The rows come from 6 hidden closed curves, with some noise, and rows from the same curve form a group. Each curve winds through 8 dimensions. The rows are also pushed far along 4 directions, which tell nothing about the answers.
In the rows, 100 means zero.
Some rows, each with its group after it:
[107,109,99,89,116,102,93,100,106,104,104,111,99,90,107,114,92,103,99,107,103]
Q_658
[101,96,99,113,102,107,104,105,105,105,104,109,98,113,113,105,97,94,103,84,94]
Q_760
[95,98,119,93,102,97,94,95,90,78,91,121,94,72,117,118,103,119,104,106,111]
Q_984
[125,92,90,100,99,86,100,96,127,109,102,76,101,111,112,107,128,65,86,96,85]
Q_38
[87,93,106,114,99,117,95,103,82,115,103,110,104,128,86,100,106,98,91,106,102]
Q_658
[81,114,104,79,97,100,94,87,92,64,98,95,97,74,114,106,80,138,101,89,107]
Q_984
[124,90,101,104,97,78,98,106,121,112,99,101,99,97,114,100,134,72,99,114,91]
Q_38
[97,97,107,110,91,100,111,104,101,131,82,103,98,104,60,87,102,97,98,129,122]
Q_658
[136,99,95,103,90,68,111,104,104,89,104,76,105,83,112,102,127,75,110,95,89]
Q_165
[72,96,116,110,95,91,102,115,98,96,100,115,84,112,102,99,105,110,80,104,115]
Q_401
[68,85,101,77,122,121,61,66,83,28,108,108,97,94,145,128,69,152,90,77,86]
Q_38
[100,110,106,92,111,94,100,111,90,92,113,98,101,92,99,96,99,96,106,104,103]
Q_165
[57,95,103,120,108,127,86,122,103,150,100,111,84,131,74,98,110,90,65,128,125]
Q_38
[119,102,80,106,106,103,103,97,129,121,98,87,117,112,106,91,97,95,123,105,91]
Q_401
[115,101,95,92,97,106,91,73,92,82,102,88,125,102,113,99,85,128,127,96,87]
Q_658
[128,109,78,100,98,75,114,106,135,109,102,93,118,109,121,89,117,93,123,106,83]
Q_401
[81,96,100,111,114,106,106,120,116,112,99,129,82,108,108,112,105,87,83,97,106]
Q_401
[91,84,110,100,113,111,79,83,115,85,103,100,89,117,130,120,77,117,82,85,98]
Q_984
[88,95,113,101,102,108,101,105,89,101,94,133,96,98,93,95,105,98,102,107,102]
Q_38
[72,95,104,95,116,128,81,96,99,98,116,110,86,126,112,109,75,104,73,78,93]
Q_165
[139,99,66,97,106,104,83,82,117,104,119,55,120,115,128,113,107,80,105,79,67]
Q_984
[125,106,97,89,99,97,92,77,98,79,106,80,125,97,123,103,88,126,129,93,88]
Q_658
[142,118,119,101,98,71,100,110,93,98,111,91,104,61,132,131,120,103,120,106,117]
Q_38
[110,76,81,119,131,114,89,104,134,125,111,101,96,146,115,117,97,70,83,95,84]
Q_760
[107,92,44,89,105,119,94,69,124,111,106,84,127,160,81,67,69,100,100,90,48]
Q_760
[127,93,104,106,116,82,97,106,133,99,117,71,91,110,140,131,118,69,82,85,98]
Q_165
[117,92,94,92,107,93,79,83,86,64,117,88,103,96,123,109,79,116,104,83,78]
Q_984
[100,95,102,93,136,118,80,78,131,88,111,80,99,125,135,139,64,121,85,86,109]
Q_658
[99,102,118,100,107,96,107,111,109,112,94,122,85,91,96,108,96,95,93,108,117]
Q_165
[127,99,113,121,97,85,116,125,106,148,91,109,101,95,77,97,134,64,110,137,121]
Q_401
[78,87,94,106,112,120,98,101,88,103,89,123,97,108,73,101,98,96,90,114,104]
Q_984
[106,88,42,93,118,129,81,67,137,90,109,76,116,136,132,111,75,102,95,63,52]
Q_658
[89,96,90,108,93,113,88,100,92,132,102,94,97,128,70,93,103,89,73,112,99]
Q_165
[118,99,62,85,87,98,92,78,90,81,113,75,130,115,93,59,87,106,128,88,51]
Q_165
[71,84,115,104,128,125,77,94,116,96,103,120,86,125,123,123,78,119,78,102,113]
Q_38
[107,91,110,112,103,87,93,102,91,82,118,89,100,119,117,107,94,108,96,93,99]
Q_760
[138,100,82,99,102,71,96,98,113,71,124,66,108,96,147,114,111,88,109,72,72]
Q_658
[69,91,97,96,101,120,83,88,99,89,102,108,97,122,110,97,93,113,84,89,89]
Q_38
[119,106,106,106,80,82,108,114,73,97,104,109,110,76,95,72,110,100,139,106,93]
Q_38
[103,102,118,121,112,102,90,123,106,137,115,100,95,118,111,117,116,89,92,118,123]
Q_38
[57,85,79,88,92,119,92,78,70,47,88,107,109,98,84,73,80,137,110,92,79]
Q_984
[99,94,96,112,90,105,109,101,65,84,94,111,106,83,84,89,92,109,126,94,96]
Q_760
[125,123,89,85,96,70,106,103,95,79,102,87,119,62,115,106,125,111,125,115,101]
Q_165
[84,91,110,103,99,94,104,106,95,91,88,107,89,90,82,94,102,102,93,115,115]
Q_984
[54,101,106,102,87,107,106,115,84,121,83,131,78,105,47,75,92,108,71,125,119]
Q_760
[107,82,81,110,93,110,93,88,108,118,88,100,114,118,88,80,106,96,112,114,82]
Q_658
[89,109,119,100,100,93,106,117,105,124,93,136,88,98,92,103,112,98,86,121,119]
Q_984
[102,101,47,87,103,112,92,83,112,86,106,88,117,110,112,86,86,105,111,78,55]
Q_401
[86,87,77,120,99,136,86,95,92,137,100,102,117,146,74,84,95,101,102,115,90]
Q_38
[93,102,63,83,94,113,90,79,86,86,89,114,120,90,88,82,89,126,118,107,72]
Q_165
[99,96,94,94,108,115,88,82,124,94,105,87,92,113,128,115,73,107,86,71,89]
Q_984
[70,101,110,95,107,117,86,93,70,77,101,117,104,98,102,115,94,135,96,107,111]
Q_165
[94,93,109,115,66,84,109,106,48,84,95,111,104,94,64,68,103,117,115,111,100]
Q_760
[84,98,121,101,84,93,110,106,105,110,83,114,82,91,91,99,117,90,80,104,115]
Q_760
[122,122,111,98,82,77,109,118,95,134,91,104,106,64,84,95,138,90,114,138,122]
Q_658
[138,108,106,106,80,48,113,121,94,87,111,82,98,66,119,100,138,81,115,98,96]
Q_658
[151,109,117,112,103,68,119,117,124,133,115,79,107,120,105,108,121,63,104,108,110]
Q_984
[91,113,152,90,98,76,100,120,87,79,99,133,73,47,131,126,116,114,95,106,135]
Q_760
[74,94,93,105,93,107,97,104,86,111,82,114,95,95,66,93,112,106,85,130,113]
Q_165
[106,89,99,117,123,122,105,101,120,126,97,99,100,124,94,118,91,80,96,100,110]
Q_658
[126,112,114,109,91,82,118,124,127,153,95,111,88,91,98,105,131,59,92,112,113]
Q_984
[116,107,100,87,102,81,111,101,98,60,113,86,106,81,125,93,97,96,125,73,83]
Q_165
[65,91,112,91,107,114,86,90,78,67,98,102,86,94,97,115,89,118,73,94,111]
Q_38
[130,109,88,87,88,70,101,93,118,101,99,86,110,87,104,84,101,107,116,113,90]
Q_165
[156,108,76,86,128,85,92,88,134,95,123,77,119,106,141,123,94,85,115,86,72]
Q_658
[113,90,51,84,99,104,86,71,116,69,110,72,116,114,122,79,75,106,113,66,45]
Q_984
[100,103,110,100,117,109,90,100,97,90,113,79,102,98,121,127,104,100,97,94,113]
Q_760
[69,99,78,83,129,138,81,80,107,81,113,88,108,137,108,106,67,116,84,81,83]
Q_38
[72,81,98,111,90,122,92,89,81,100,89,97,102,121,73,84,98,109,92,109,102]
Q_760
[118,90,53,96,141,114,85,91,151,112,118,88,106,144,131,126,98,68,78,84,64]
Q_401
[69,102,104,107,95,115,92,112,99,119,95,109,77,95,97,109,103,101,72,99,116]
Q_38
[122,115,108,91,110,60,104,116,99,60,123,95,96,73,144,124,113,103,106,87,99]
Q_401
[79,94,80,109,82,123,97,95,81,111,86,99,113,102,69,68,103,108,117,110,92]
Q_760
[99,93,75,91,95,119,86,67,57,50,108,83,126,103,95,87,65,136,126,76,68]
Q_401
[82,103,89,91,95,106,103,100,83,79,96,127,93,82,99,95,88,113,101,84,86]
Q_401
[88,96,105,114,113,100,107,117,117,134,95,125,96,135,86,112,124,83,73,129,117]
Q_401
[123,92,75,121,100,98,111,112,140,155,94,93,99,125,93,103,129,51,86,107,91]
Q_658
[58,104,127,102,84,93,105,117,84,109,76,127,83,77,68,92,125,115,82,142,141]
Q_984
[103,109,121,96,80,79,101,107,79,94,99,119,99,77,106,97,121,109,106,110,106]
Q_401
[104,83,83,97,80,110,88,75,73,78,95,109,112,103,94,75,88,112,116,85,61]
Q_401
[83,107,98,88,101,122,85,90,68,85,106,116,104,93,103,109,90,119,96,88,90]
Q_401
[83,99,101,97,117,110,86,93,130,115,102,94,91,128,107,114,82,113,70,108,114]
Q_165
[118,105,106,96,97,92,111,100,107,121,98,92,107,112,81,99,117,75,92,111,103]
Q_760
[84,95,119,100,112,95,101,108,112,99,96,113,75,100,98,112,87,101,73,104,121]
Q_760

New rows, each followed by its group:
[114,88,93,103,93,95,104,81,84,58,104,87,111,103,111,95,75,118,121,71,78]
Q_760
[77,84,118,118,84,105,112,101,64,86,86,119,91,102,67,88,84,117,98,100,113]
Q_760
[118,104,113,101,105,87,104,110,118,101,108,105,93,90,138,119,114,87,103,88,100]
Q_760
[94,102,74,108,77,108,105,105,99,132,89,97,100,98,74,75,110,87,100,103,89]
Q_38
[124,105,115,116,96,83,118,121,90,107,102,102,99,77,103,107,120,81,120,102,114]
Q_760
[125,115,141,101,85,67,116,114,74,87,105,103,95,66,110,117,120,100,109,100,124]
Q_165
[106,110,73,94,109,102,100,96,116,108,102,85,120,110,104,105,112,100,105,110,93]
Q_165
[75,92,90,105,100,117,107,100,90,95,80,124,101,95,84,101,112,103,100,108,102]
Q_165
[118,98,107,106,103,97,95,98,89,100,114,83,105,114,105,116,105,89,93,93,98]
Q_165
[123,102,93,102,107,102,104,96,123,126,95,106,109,108,106,111,107,88,106,108,98]
Q_38
[100,94,98,102,100,93,109,102,111,103,92,101,91,104,85,92,90,94,93,102,101]
Q_760
[64,103,113,98,130,118,98,110,91,73,104,106,88,91,114,140,98,111,80,94,128]
Q_165
[92,111,94,103,96,100,121,115,104,118,88,109,101,90,83,99,123,85,100,110,111]
Q_165
[109,100,99,113,106,71,107,127,133,129,104,92,92,116,100,101,134,72,81,127,113]
Q_401
[72,90,82,103,119,117,95,106,103,103,94,125,92,116,87,107,98,99,78,111,99]
Q_401
[83,111,106,83,111,82,93,99,96,36,111,107,97,72,151,118,81,153,113,86,105]
Q_401
[124,100,90,96,95,100,87,82,77,85,117,82,112,108,103,100,77,110,107,82,78]
Q_984
[113,108,91,96,110,101,94,98,100,108,117,102,107,121,109,113,98,95,91,94,87]
Q_658
[108,95,75,115,100,128,95,89,101,137,93,99,118,126,82,104,101,94,103,107,90]
Q_38
[102,97,111,96,90,89,105,99,121,105,90,101,88,96,110,103,117,85,84,96,102]
Q_760
[108,115,76,85,106,96,96,87,103,79,107,81,125,96,115,105,101,121,117,101,89]
Q_165
[129,107,99,96,107,93,86,104,104,123,113,88,106,94,111,115,126,76,97,113,97]
Q_401
[114,111,84,85,108,91,92,96,111,95,103,105,109,83,122,111,108,108,109,106,90]
Q_165
[90,106,116,86,119,97,73,97,99,69,129,84,90,105,140,123,82,120,81,84,103]
Q_165
[112,110,104,98,93,93,92,107,91,123,111,104,105,105,94,97,113,93,96,114,99]
Q_165
[124,101,86,90,107,99,102,83,125,98,108,77,113,123,120,114,110,78,92,80,77]
Q_38
[55,114,123,97,106,111,96,109,87,101,95,114,89,98,88,117,97,132,76,120,142]
Q_165
[94,104,97,101,85,93,113,103,97,123,79,117,110,104,62,76,120,102,104,138,108]
Q_984
[98,114,120,91,106,94,103,105,104,108,104,102,98,104,95,104,96,105,93,111,119]
Q_760
[126,103,96,112,102,96,106,111,113,131,106,74,112,110,97,103,131,64,106,111,103]
Q_760
[98,92,99,107,113,115,97,97,116,129,98,94,95,134,79,105,90,84,74,108,107]
Q_401
[102,93,107,97,126,94,94,103,141,108,107,102,81,122,118,121,89,87,68,98,106]
Q_760
[127,116,100,91,91,76,100,101,92,101,114,99,111,98,106,95,104,103,109,103,90]
Q_984
[99,111,105,87,111,109,97,89,103,88,107,87,109,101,111,109,82,116,108,91,105]
Q_760
[77,76,105,130,111,123,92,109,98,120,101,119,91,142,89,100,89,100,87,107,107]
Q_760
[89,97,101,87,129,123,91,83,109,77,111,88,99,123,122,134,84,97,74,72,96]
Q_38
[73,104,155,106,87,93,112,124,63,102,84,141,72,64,82,119,127,97,77,117,145]
Q_760
[140,104,127,105,102,50,111,124,128,108,107,107,87,79,127,105,118,83,111,114,114]
Q_760
[83,102,100,92,102,109,111,101,80,71,100,108,101,88,94,90,88,104,112,82,94]
Q_165
[84,111,111,93,64,81,109,110,58,76,91,102,94,52,82,75,118,114,112,104,107]
Q_984
[110,108,103,100,89,90,102,98,99,103,98,80,111,90,97,92,104,110,115,110,109]
Q_658
[83,93,76,98,77,100,102,90,84,90,92,97,102,110,70,69,93,108,93,96,79]
Q_760
[120,123,130,91,122,77,95,109,126,98,122,89,92,91,157,152,109,105,85,94,126]
Q_165
[117,102,114,105,85,73,119,107,91,84,95,107,98,76,97,84,89,113,127,99,105]
Q_760
[65,91,101,108,112,128,109,110,103,110,98,112,88,125,82,94,94,82,82,90,105]
Q_165
[106,101,133,99,97,82,91,103,89,83,99,110,94,69,123,115,110,120,109,114,122]
Q_658
[71,96,120,103,94,106,92,105,94,103,91,113,75,91,101,118,111,101,64,100,120]
Q_38
[77,84,87,108,137,147,73,92,116,104,122,101,99,152,130,118,67,104,88,73,85]
Q_38
[116,109,99,103,87,81,101,112,117,118,102,89,90,82,116,104,124,81,93,98,102]
Q_38
[102,99,79,93,105,119,91,75,89,94,102,92,122,124,82,92,69,121,107,98,84]
Q_165
[90,88,101,98,101,109,88,86,94,89,91,118,106,106,100,93,89,125,108,111,96]
Q_38
[88,98,98,92,103,105,102,97,95,100,97,102,106,114,79,90,112,89,90,111,96]
Q_38
[113,95,109,99,113,95,84,90,95,87,115,95,106,118,116,117,91,113,95,104,99]
Q_984
[99,83,76,105,86,107,104,85,98,103,84,117,112,117,72,61,81,108,120,106,73]
Q_760
[105,112,97,85,83,79,100,95,98,85,106,85,102,87,104,80,95,112,106,94,90]
Q_165
[124,111,131,100,123,82,99,119,116,103,113,91,83,72,141,152,121,79,87,98,130]
Q_984
[116,96,82,94,96,100,105,91,103,108,96,110,103,107,87,92,97,82,97,92,75]
Q_401
[115,106,92,92,88,90,107,91,117,102,95,64,111,93,98,86,106,94,113,99,97]
Q_760
[102,106,79,95,103,122,103,94,87,118,99,109,110,111,66,86,82,92,104,99,85]
Q_165
[138,80,72,107,125,102,81,85,153,120,123,68,106,156,134,114,90,68,84,81,65]
Q_984
[131,110,90,101,95,85,118,111,85,112,102,92,116,88,71,85,117,74,122,113,95]
Q_165
[70,88,111,100,91,111,93,85,88,79,90,105,96,110,90,84,72,136,99,101,107]
Q_760
[122,116,102,84,103,59,101,110,124,83,114,82,89,76,132,106,101,100,98,94,100]
Q_760
[129,112,93,88,122,93,94,105,125,124,113,101,101,105,118,131,120,68,81,105,94]
Q_401
[96,108,109,101,119,110,100,108,118,105,106,88,93,95,118,121,93,98,98,92,120]
Q_760
[85,89,108,105,99,110,90,94,98,108,89,122,100,110,92,96,99,116,98,122,108]
Q_38
[86,108,123,106,89,92,100,119,82,101,95,103,90,64,99,99,121,107,108,119,130]
Q_760
[115,114,127,97,85,76,123,106,90,84,94,102,96,65,104,99,97,109,121,93,117]
Q_760
[136,117,96,90,77,76,97,94,77,98,112,90,119,86,98,86,110,106,121,104,82]
Q_165
[75,93,91,97,97,110,91,98,100,94,99,104,87,105,95,90,88,105,83,91,92]
Q_984
[89,104,102,91,125,109,87,104,103,88,121,94,98,113,115,108,87,101,91,92,100]
Q_165
[108,100,87,79,83,93,108,77,94,86,85,110,114,96,77,70,89,110,112,102,74]
Q_760
[116,91,48,103,99,116,110,90,128,144,96,79,132,159,58,59,116,53,103,109,58]
Q_38
[85,101,86,93,117,130,92,84,104,83,104,85,107,105,114,110,68,119,108,78,96]
Q_760
[113,107,102,100,105,93,102,113,135,133,93,110,91,84,114,109,118,82,100,114,111]
Q_658
[106,94,115,104,94,82,103,108,107,92,107,86,88,102,115,102,112,84,90,89,101]
Q_165
[113,111,100,92,90,74,97,103,116,92,107,77,97,83,122,93,102,108,106,99,101]
Q_38
[81,78,91,121,120,138,78,94,105,110,112,92,96,146,107,108,71,104,87,87,96]
Q_38
[64,97,87,92,101,127,100,79,96,72,93,99,105,116,99,95,70,130,97,77,92]
Q_165
[79,101,127,98,119,116,97,103,105,114,102,106,86,121,92,128,100,91,61,107,128]
Q_760
[145,112,108,97,81,67,112,98,85,87,109,80,122,80,109,92,116,100,135,101,94]
Q_38
[73,103,95,87,105,101,92,98,102,84,103,105,86,101,99,97,75,121,80,95,100]
Q_760
[87,75,86,117,103,122,87,90,91,98,99,109,108,133,93,85,84,112,107,99,83]
Q_760
[123,100,98,99,103,83,119,100,106,92,103,97,120,116,95,87,106,92,122,105,91]
Q_984
[116,113,121,112,101,78,128,137,110,136,108,110,90,107,87,99,126,58,92,110,119]
Q_984
[103,98,111,94,102,91,100,96,127,93,101,93,87,102,131,117,105,92,81,81,100]
Q_760
[122,109,119,108,102,85,112,116,87,91,107,99,99,71,118,118,113,92,120,93,114]
Q_760
[102,101,84,90,103,99,87,88,124,97,112,77,100,119,119,95,85,104,87,84,82]
Q_165
[70,101,117,109,81,108,100,107,60,101,89,115,101,91,65,76,98,126,110,123,121]
Q_760
[110,126,144,96,81,65,117,118,83,102,97,112,90,60,99,112,118,113,102,118,140]
Q_165
[111,92,78,103,114,122,101,87,102,95,110,89,118,130,98,90,73,93,119,77,73]
Q_38
[109,115,106,94,124,100,104,106,126,113,116,102,98,120,121,125,91,93,87,90,106]
Q_984
[84,101,102,103,137,129,89,103,130,106,112,88,89,116,131,136,80,100,83,83,116]
Q_760
[93,89,87,105,93,116,93,86,72,97,86,97,114,98,70,95,107,107,105,117,98]
Q_984
